The first 7 rows are patterns. Each new row is the sum of 2 different patterns, raised or lowered, with some noise. Before adding, each is slid sideways (what falls off one end comes back at the other) and multiplied by a number that may be negative. Names go in the order of the patterns.
Some rows, each with the names of its patterns after it:
[  2.5 -13.7  10.8 -19.3  -4.0  13.4   4.4 -28.7  20.4 -14.8 -25.9   2.4
  -2.9  -7.1  -0.1  -3.0   0.0  12.4  -8.2  -7.7  -8.3  -8.9   8.6  -5.6
   2.2   3.2  -9.6   1.2 -13.0 -15.2  -5.3 -12.6   1.6   3.9  -9.7  -6.8
   4.8  -2.2   9.3   0.0 -18.7]	(6)
[ 13.3  -1.5   1.6  14.8 -10.4  -5.6  -4.6   0.0 -14.8  -4.8   4.2  -4.9
   0.7  -8.3  -0.5  -8.3 -13.6  -4.0  13.8  26.3  -8.2  24.4 -17.9  -2.2
  16.5 -11.7   2.5  -2.4   9.2 -15.3  -9.2  -0.2  18.2  -0.6  -4.2   9.3
  -6.6 -29.7 -12.8  -5.5 -10.3]	(2)
[-12.8   5.5  13.5  23.6  16.1   2.7   8.5  14.3   4.7  -0.3   1.6   1.5
   4.6  11.3 -28.3   5.0   3.7  -2.7  16.8   3.6 -12.6 -11.9  -7.3  10.0
 -18.8   0.7  -1.6  20.3   8.6  13.0   1.1  -9.7  -0.5  -8.9 -10.8 -20.0
  -1.0  -7.1  -8.0  23.7   2.4]	(4)
[  9.3  15.3 -10.9 -10.5   6.9  -2.6   9.1  -2.5   3.4   9.4  21.2  14.8
 -22.6   5.6  -6.0  -2.8   2.4   1.8 -15.8  16.0  -6.8   2.6  15.4  -3.3
 -16.6  -3.7  -8.4 -25.6 -26.7 -16.9  19.0 -14.8  10.7   5.8  -5.7   0.7
 -11.7 -15.3   4.5   5.7 -13.1]	(0)
[ -6.8  26.2  16.6  10.2  13.2  12.1   2.7  -2.7  13.8  19.1  -8.9  -1.2
  -6.1  -4.5 -13.1   2.2   4.5   1.4   3.9  -9.9 -16.2   4.8  16.9  -5.7
   6.6  -9.1  11.0 -19.7  -1.9  14.9 -18.1   1.5  -7.5   7.8  11.0  -1.5
  -1.4   2.4 -12.4   1.0  -3.6]	(1)
[ 17.2 -17.2 -13.1  -0.8  10.9  21.3  -6.1  10.3  17.8  10.0   8.1 -14.7
   1.6  -5.8   0.8   7.8  -6.8  31.7  -3.3  43.9  14.4  14.7  15.8 -11.2
  -6.8  -3.6   6.0   8.3  24.8 -13.5  -0.8   2.4  -0.3   5.2  -4.0 -14.2
  12.1  -6.1  10.8  15.5   3.6]	(3)
[ -7.8   5.5  -4.0   3.6  -4.7 -23.0  18.1  21.3  15.0  -1.8  -4.2   9.3
  -4.5  23.1  -5.4  11.6  -3.1  -0.1  -0.3 -17.0  10.2 -13.6  15.3 -18.0
  -1.4   1.3   0.4 -12.9  -4.3  22.6  10.3  17.4  -0.7 -17.7  -8.0  -4.8
  -0.6  21.5   7.8  14.3 -11.3]	(5)

New rows. What belongs after each?
[-20.5   9.2 -10.2  -7.7  -6.4  -9.2   2.8 -32.2  -2.1 -49.5   4.2 -19.2
 -19.5   9.5  -7.3  -1.3   0.6  -1.4 -19.4   2.9  11.7  -4.9  -0.4 -20.7
  -3.9   2.1 -13.4  11.0 -11.4 -10.4   1.6  -3.0  14.1  14.7   4.4 -28.8
 -23.7  13.1 -16.3 -27.6 -28.0]	(4) (3)
[  6.1 -12.0  -3.2 -22.8   1.4   1.6  11.7  37.2 -18.7  -8.0  -0.6  10.4
  25.1  16.4 -12.9  22.5   7.1   6.1  13.7  -1.8 -14.8   1.2   2.3 -51.7
 -19.7 -12.2  14.2   2.6  12.8  -7.3 -17.6  -6.0  -1.3 -32.5   5.2   3.5
   7.4  17.4  26.8  -9.1 -19.8]	(4) (0)
[ 12.0  25.7  19.3   4.3  34.2  35.8  24.8  17.6  21.7  25.3  42.6  11.3
  35.6  24.3  11.6   5.9 -17.1  45.1  12.7  38.5  13.7 -11.7  38.1  10.0
   7.8   5.3  27.5  43.6  20.6  11.2  21.3  19.3  19.7  -0.5  51.4  -6.0
  13.9  18.4  -4.2  33.2  26.2]	(2) (3)
[-25.6 -54.3 -29.4 -49.2   3.6 -43.3 -14.8 -20.1 -47.3 -15.0 -50.5 -25.5
 -38.7 -21.9 -37.3 -15.9 -23.3 -40.4 -14.1  -8.9 -11.2 -17.5 -44.6 -30.5
 -20.0  -5.7   9.0 -39.9  -6.4 -41.9 -35.7 -18.6 -27.6 -37.7 -14.8 -54.9
  -5.9  10.2 -14.1 -44.2 -33.3]	(0) (5)
[ -8.5 -20.7 -19.7  -9.1  23.8  22.1  -1.4  19.8 -20.4   4.5 -11.8  -6.7
 -32.1 -12.5  -3.4 -25.0   1.6   5.0  18.7  -4.2  -9.8 -10.9   5.2 -25.1
 -12.3  -4.3 -12.6  15.0   9.8  -7.8  18.1 -17.2 -17.4  -5.9 -13.8   1.4
   6.5   4.6 -12.0 -16.5  -1.3]	(2) (3)
[-20.0 -24.5  -0.3 -19.4 -33.3 -15.0 -31.1 -27.7 -29.3 -18.0 -29.4 -10.0
 -10.8 -17.1  -6.7 -21.7 -32.8 -22.8 -27.2 -13.9  -0.5  -1.4  -6.0 -13.6
  -6.3 -25.9 -32.1 -10.2 -12.6 -22.4 -13.5 -30.4 -26.3 -22.8 -15.9  -4.6
 -15.7 -30.4 -22.3 -41.8  -3.2]	(6) (1)
[ 23.2  -5.9   4.9 -13.4   7.5   2.7  -3.1 -18.6  25.9 -30.8  -5.2  15.7
 -21.9  12.3  14.6  -3.2 -11.0 -22.1  -9.3  -6.4 -13.8  -6.2  -3.0   1.2
  -1.1  -1.0  -7.7  -1.9   0.3 -20.4  12.1 -38.2  -4.7 -17.6 -20.3  13.9
   7.6  -5.3  -8.0 -19.9 -25.9]	(6) (3)
[ 10.4  -3.2   6.8 -27.1   4.6 -36.5  -3.8 -34.7 -10.1  13.6   4.4  17.2
  -1.6 -16.6 -31.2   8.2   9.4 -15.0   1.9  -5.7  20.3  19.9  -1.0   6.8
 -17.2 -14.4  -9.1 -23.6   1.6  13.0  -3.4 -14.8  -0.6   8.7 -18.0 -10.8
   1.7  11.1  26.7   1.4  12.8]	(4) (3)
[ 13.1  12.8  29.3  26.8   9.9  37.3  -6.2  18.5   5.1  -3.6  17.0  -0.4
  20.6  -2.4  33.1  -2.0   4.4  13.7   9.0   5.2   6.0  34.4  28.8  26.1
  -3.0 -27.4   9.0 -15.0  22.2  27.9   1.1  30.2  -2.4   4.9   5.5  18.4
  18.8   4.4 -24.5  25.3  30.3]	(2) (5)
[-36.8  -6.3  -2.6 -20.5 -24.3  -8.2 -11.3 -12.1 -11.3 -32.0 -23.7  -5.7
   5.6 -14.8 -15.1 -19.6  -6.2 -34.5 -10.2  -2.3 -22.8  -3.7 -18.0   0.6
  -5.5 -19.5  -9.4  -8.4 -29.7 -13.5 -25.4 -21.8  22.4  -1.5   3.4 -11.0
   9.1 -10.3 -26.8  -5.2  22.1]	(6) (1)
[  2.1 -11.5  -2.2 -20.8 -26.6 -11.9 -25.2 -31.1   7.3 -15.4   2.4 -37.2
  -8.3 -10.1 -32.9   0.9 -22.4 -32.9  -6.9  -6.7  -2.8 -17.5 -23.3   1.1
 -21.6   7.3 -16.4 -27.1 -32.9 -26.0 -28.5 -42.5  -9.6 -27.7 -13.5 -49.4
 -12.7 -15.5 -11.6 -25.8 -10.6]	(1) (5)
[  3.3 -16.7  -2.8   4.0 -21.7  -0.8 -11.0  11.6  -5.4  -5.3  12.5  -1.4
  12.8 -23.0   2.4 -23.9  10.8   6.6  -2.5   4.8  16.3  17.1 -18.9  -4.5
  -8.7 -18.1  10.2  14.7  -1.0 -11.4 -36.1 -19.4 -14.1   0.6  -6.1  -9.0
   2.4  -5.8   1.9  13.1 -24.4]	(4) (5)
[-33.9 -34.9 -19.7 -62.0 -19.2 -18.4 -32.1 -43.1 -45.6 -13.3 -44.1 -57.4
 -24.0 -29.5  -2.4 -20.0  -4.4 -24.6 -33.8 -16.7 -57.6 -10.2 -51.6 -41.2
 -52.1 -32.5 -16.4  -7.1 -27.6 -11.3 -29.3 -60.1   6.7 -22.7 -17.7 -28.1
 -37.7 -15.7  -7.2 -37.6  -5.4]	(1) (3)
[ -6.8 -23.3  22.0  -4.7  16.9  -4.0  -6.9  -5.1 -34.2 -19.7 -15.5  -9.1
  -5.4   0.1 -38.9 -11.9  -1.9 -18.9  -6.0 -24.3 -20.0 -18.9 -22.3   4.9
 -14.7 -11.3  -4.9 -25.2 -19.7 -16.6  -6.4   5.5 -29.9  -6.7  -2.2 -11.3
  10.6 -16.7  -7.3 -10.5  -6.2]	(1) (3)
[ -1.2 -14.0  -5.1  10.6 -15.2  -2.6  14.3 -14.1 -10.7  -4.7  -5.7  -7.1
  -2.0 -22.1  -6.8 -22.2 -18.6 -10.6 -24.8  20.3 -25.0  12.5  -4.2 -24.6
 -15.7  28.5 -42.7   9.0  10.7 -25.2  -5.0   9.5  -7.4  -1.0   9.1  -1.1
  10.4 -18.5   9.3 -11.0 -23.2]	(6) (0)
[-11.0 -37.7 -19.2 -15.1 -20.4  11.8  -1.2 -27.0 -14.8   6.0  -4.2 -15.3
  -3.2   0.5  -8.6  -9.4 -21.6 -11.0 -15.3 -17.9 -21.6 -46.5   7.3 -16.6
 -12.0   0.6 -13.5 -25.2 -11.3 -31.9  -1.4 -29.8 -26.2 -13.3  13.4  -5.4
   1.9   5.6  -0.8  -1.5 -35.2]	(4) (0)
[ -8.8 -22.6 -16.8  -4.7   6.5   5.8  13.4 -20.5 -19.2   5.4 -18.7 -19.1
  -4.2 -16.0  -1.7   8.2  -5.1  -8.1 -14.4 -10.5 -29.3  -4.8   5.0  -4.7
  -7.3  -6.4 -11.0 -22.4  10.7 -31.9   7.9 -23.7 -22.0  -4.9   4.1 -14.8
  -5.4  27.5  20.0  17.0 -24.7]	(0) (5)
[ 15.0 -22.0  25.0   0.8 -10.0  20.6  17.7  16.2 -26.6  19.7   4.6  -0.8
 -13.0   3.4  -7.9   7.9   1.2  30.4  26.3   3.8  -3.4 -13.8  -3.9 -22.1
 -34.6  -4.0  22.5  -8.1  10.9  20.3   1.6  -1.3  -3.2 -12.0  12.3   6.7
  -2.1  21.4  18.2 -19.5 -31.4]	(2) (0)
[ -6.8   8.3   0.3  11.8  30.5   4.4  -0.5  10.1  25.1  26.8  27.6  20.6
  17.2   7.0 -14.2  13.1 -13.6  22.6  12.0   1.3  -8.7   8.4  10.3  -4.9
  33.5  17.6  -5.0 -20.4  -0.4  18.1 -18.0  11.4  29.8  34.5  18.2  25.8
  -4.3  -1.1   3.6 -14.7   6.0]	(2) (4)
[-18.2   9.5   5.8   5.9  12.2  -5.6   4.9  -9.9   7.7  23.8  -6.6  18.6
 -11.7   7.0   9.1  22.3  23.0  -8.5  11.9  12.2   4.6  -4.4 -10.2   0.1
  -7.9  22.3  12.7 -11.7  35.0  10.4  58.7  27.6  17.6  23.0   4.4   1.1
   0.4   9.9  11.4  27.7   0.0]	(4) (3)
[  3.1  -5.6 -14.0   5.4   3.1 -19.4 -17.5  -6.3 -10.2   3.3 -35.2  -6.0
  -1.5   0.4  10.9 -24.2 -17.6 -23.9 -19.6  -1.8 -24.6 -22.7  -0.9  -1.7
  -3.3   8.7 -13.8 -31.2 -14.5 -24.3 -37.1 -45.6 -24.3  -3.3 -28.1  13.1
  -6.5 -25.2  -7.0 -10.5  -5.8]	(4) (0)
[ -2.2 -13.9   8.8   9.5  -4.9 -24.1 -10.2   1.2   4.3  25.7  11.1   2.7
  10.4 -39.6   0.4 -42.7   3.8   0.4 -12.3  16.6   6.7  12.5  21.3 -17.7
 -35.9   1.0   7.1   6.6  -3.8   4.8 -13.6  20.7 -15.9  12.2  -3.4  -6.6
  18.0 -17.7  30.2   0.2  21.8]	(3) (5)
[ -2.6   5.4 -31.7  -9.1  23.3   5.9  10.5 -25.0 -29.1 -25.1 -15.8  -6.3
   3.2  20.5  -1.2  11.0  -8.4   4.8  -4.5 -18.7 -22.9 -38.1  10.3  14.7
  22.0 -25.8 -17.0  -1.1 -17.5  15.5 -21.4 -12.6  -6.1 -18.5  -4.4 -16.8
   0.6 -12.3 -10.3 -40.3 -15.5]	(3) (5)
[ 14.6 -13.9   8.4 -15.3  14.6  27.5  -1.4  11.2 -13.8  24.4  27.9  11.7
   6.0 -14.2   4.2 -12.1  -3.2  25.2  26.3  18.4  -9.4   5.1   4.8 -22.8
  -2.1  -4.0 -25.2  33.1  23.5  19.9  15.3  -8.1   9.7  -3.5  27.3 -12.5
  12.2   4.3   1.2   5.0 -17.5]	(2) (5)
[  5.7  20.5  16.7  22.1  39.7   8.2  15.2  13.4   1.9  17.6   4.4  22.3
  15.8  47.5  24.8  21.2  33.8   5.4   1.7  11.3  14.2  22.7  29.4   6.5
  19.9  15.5  -0.3  -5.2  12.5 -18.7  32.4   7.5   5.4  30.5  10.8  25.3
 -10.5  11.0  16.1  18.5  12.8]	(2) (3)
[  9.9  41.0  11.2  38.6  20.1  19.2   9.8   3.6   3.8   5.7  11.6  25.9
  33.3 -10.5   8.9   7.7  12.0  12.6   8.8   3.7  20.7 -10.3  -3.7  27.9
  -9.0  36.4  -8.6 -18.6  14.2  14.5  28.3  -6.6  28.3  30.0  15.5   0.2
  -7.2  10.8  -6.0  11.8  35.7]	(2) (3)
[ -1.5   1.2 -16.1  -4.9  -9.9 -16.8  -9.3 -17.9   2.7  -6.8   9.2   6.0
 -33.5  -3.2 -24.7 -25.0 -11.7 -18.2 -18.5   7.6 -22.0 -12.7   7.4 -12.8
 -11.6 -10.6 -31.7 -24.4 -40.5 -10.7 -12.1 -22.1  12.9   0.0 -38.5  11.3
 -30.5 -43.1  -2.5  -7.5 -24.3]	(6) (0)
[  7.1  25.4  12.2 -26.8  61.4  -5.8 -15.9  17.4  -6.5   1.6  23.9  22.2
  19.2  15.2  23.6   4.1   6.8 -15.8  13.0  -5.9  14.0  25.2   3.5  22.1
  10.7  17.8   9.2   7.3  22.1  -7.3   0.5  18.1  10.9  -2.5  -1.8  -2.5
  -8.1   6.8 -15.0  19.1  -5.8]	(6) (4)
[ -8.1  -2.7 -16.4 -17.9   2.0  -5.2  -6.7 -14.6 -12.4   6.1   2.5 -29.1
   4.1 -15.9  -9.7  -2.8 -30.8 -35.5  -7.0 -26.8 -18.5  -1.8 -11.1 -34.6
 -28.4  -9.0 -28.6 -25.4 -19.8  14.3 -23.3  -6.7  -6.9 -17.8  -2.5  -4.8
 -25.8 -20.2  -1.3 -25.2   3.8]	(0) (1)
[ -4.4 -16.1  -6.2  -8.9   5.2 -14.2  11.1   4.3  -9.2 -10.7   3.6  -5.3
 -17.7  -4.3 -24.0 -17.1  11.9  -5.7   4.2 -13.3  -9.7 -11.6 -29.0  16.4
  -1.4  -6.0  -9.1 -17.7  -1.2  13.2 -22.3 -15.1 -19.4  -1.9   2.2 -32.7
 -14.1 -31.8 -10.9 -24.7  -5.6]	(1) (5)
[-14.3  -4.3 -16.9  13.8  -2.7  -1.1  26.4  10.8  15.4 -11.1  15.1 -30.9
 -13.3   2.5   6.3   1.0   4.5  -2.2  -7.9 -19.0 -16.5  15.8   2.1   3.0
  -8.1 -18.9   8.7  28.8 -14.1  12.2 -15.9  -0.6 -20.5 -14.9  28.4  -5.5
   2.8 -14.9  -9.5  16.1  -8.6]	(1) (3)
[ -7.4 -20.3  13.6 -18.0  -9.6   1.2   4.2  -8.4  -0.5  18.9   2.8  41.0
  -1.2 -13.6  -0.9 -14.2   0.4  31.0  20.7  21.1 -13.6  12.9   7.8   1.9
 -10.2  -7.7 -25.6  17.9  30.0  16.7   9.7   9.1  27.5   1.3  28.9   6.4
  -6.2  -0.6  14.4  -0.8 -22.0]	(4) (5)
[ 6.5 36.1 20.2 26.8 30.9 39.7 18.4 15.3  9.9  5.1 32.9 53.0 19.6 38.1
 58.9 54.4 43.7 -6.7 37.2  6.4 15.8 32.1 16.1 56.0 34.1 49.0 26.2 45.1
 23.7 -0.2 27.8 28.6 18.5 30.4 31.1 14.7 17.5 13.9  1.3 10.8 40.3]	(0) (3)
[35.4 34.7 -7.3 29.3 27.2 21.0 33.8 35.8 28.8 37.6 46.0 43.2 34.4  0.9
 34.7 16.6 -9.4 27.4 20.6 27.4 45.8 16.1  2.8 20.7  4.6 11.6 13.8 28.1
  9.5 36.8 15.8 30.3 15.2  1.7 -1.8 -3.4 30.5 -3.3 22.1 16.3  9.5]	(4) (0)
[-24.0 -21.1 -17.0 -35.0   6.2  -6.5  19.9  -8.2 -19.3 -20.4 -27.2 -14.8
  -3.3 -18.0 -19.5 -26.4 -27.5 -16.5   4.1  -9.4 -30.3 -30.2  14.3  26.9
  14.6 -13.5 -10.4   6.1 -15.0   6.2 -17.6  -2.2 -13.4  -3.3 -40.2 -26.4
  -1.0 -28.4  14.5 -27.4 -27.5]	(4) (5)
[  4.3  -3.5  15.3  10.9 -12.8 -13.4  -5.8  -4.6  -2.1  -0.1  31.3  20.3
   5.2  16.1 -15.8  -7.3   4.2  -9.4  -1.6   1.8  -9.8  -4.4  25.4  -3.4
   5.6 -10.9  13.5   6.6 -17.1  -1.5  33.9 -21.9  -1.5   0.6  -0.6 -21.4
  16.3  -3.3 -13.6   4.5 -18.7]	(6) (2)
[ 11.7  20.6  -8.8  14.3   7.5  30.2  12.5   7.0  32.7  14.2  29.8 -13.3
  17.0 -10.3  27.7  24.1  12.4  22.6  34.7  36.9  -1.9  12.8   8.0  -7.7
  25.9  33.2  13.1   1.8 -25.5  -7.0   0.1  15.5   7.5   5.2  18.4  10.0
  17.0  28.4 -11.1  24.4  -2.7]	(4) (5)
[-24.5  -1.5  20.6   3.0  -5.9  -8.4 -29.8 -14.1 -13.5 -26.0   3.1 -11.4
  -8.8   2.5  -2.2   1.4 -40.0 -37.7 -15.2 -26.4  -5.3 -20.3  13.8 -24.2
   7.6 -20.8 -16.3 -10.8 -18.6  -4.2 -39.3   2.0 -33.0  -0.1  14.9  -9.0
 -22.9   8.4   7.9 -10.0  -5.8]	(4) (5)
[  1.7  13.4 -19.0   0.7  -4.6  19.0  12.1  -7.5  24.1 -15.5 -28.3   6.1
  -4.9   5.1   3.6 -29.8  -7.1  -5.8 -10.6   8.2 -12.1 -15.9   7.7 -38.5
 -15.9  -6.8 -18.0  -5.6 -23.9 -15.7 -22.0 -17.8  16.9 -12.2   5.0  10.2
  12.8  -3.3 -24.7  -8.1 -16.1]	(1) (3)
[  4.2  12.5  -6.7  11.5   5.8  24.6   0.8  15.5  15.1 -10.4  18.8 -15.1
  40.0  23.2  10.4   1.1   3.0  19.6 -15.6 -12.8 -11.4   4.7  37.3  15.8
  19.6  10.7 -12.7  10.6 -27.5  22.3 -20.2  -5.6   1.5  -4.6  23.9  35.6
  -1.3 -11.6  -8.2  -9.5  25.3]	(3) (5)
[-12.1   2.4 -17.4   8.1 -14.7  -0.6  -0.1  -5.0  -3.0   0.3   9.9  -7.8
   0.8  30.1 -13.7   8.0 -24.9 -21.6  -9.5 -13.8  -2.3  14.5   8.4   0.1
  -5.9  -6.1  15.2  -1.9   2.6   0.8   3.8   4.4  19.3   2.6   8.9 -18.9
 -33.3   4.9 -33.1  28.8  13.1]	(2) (3)
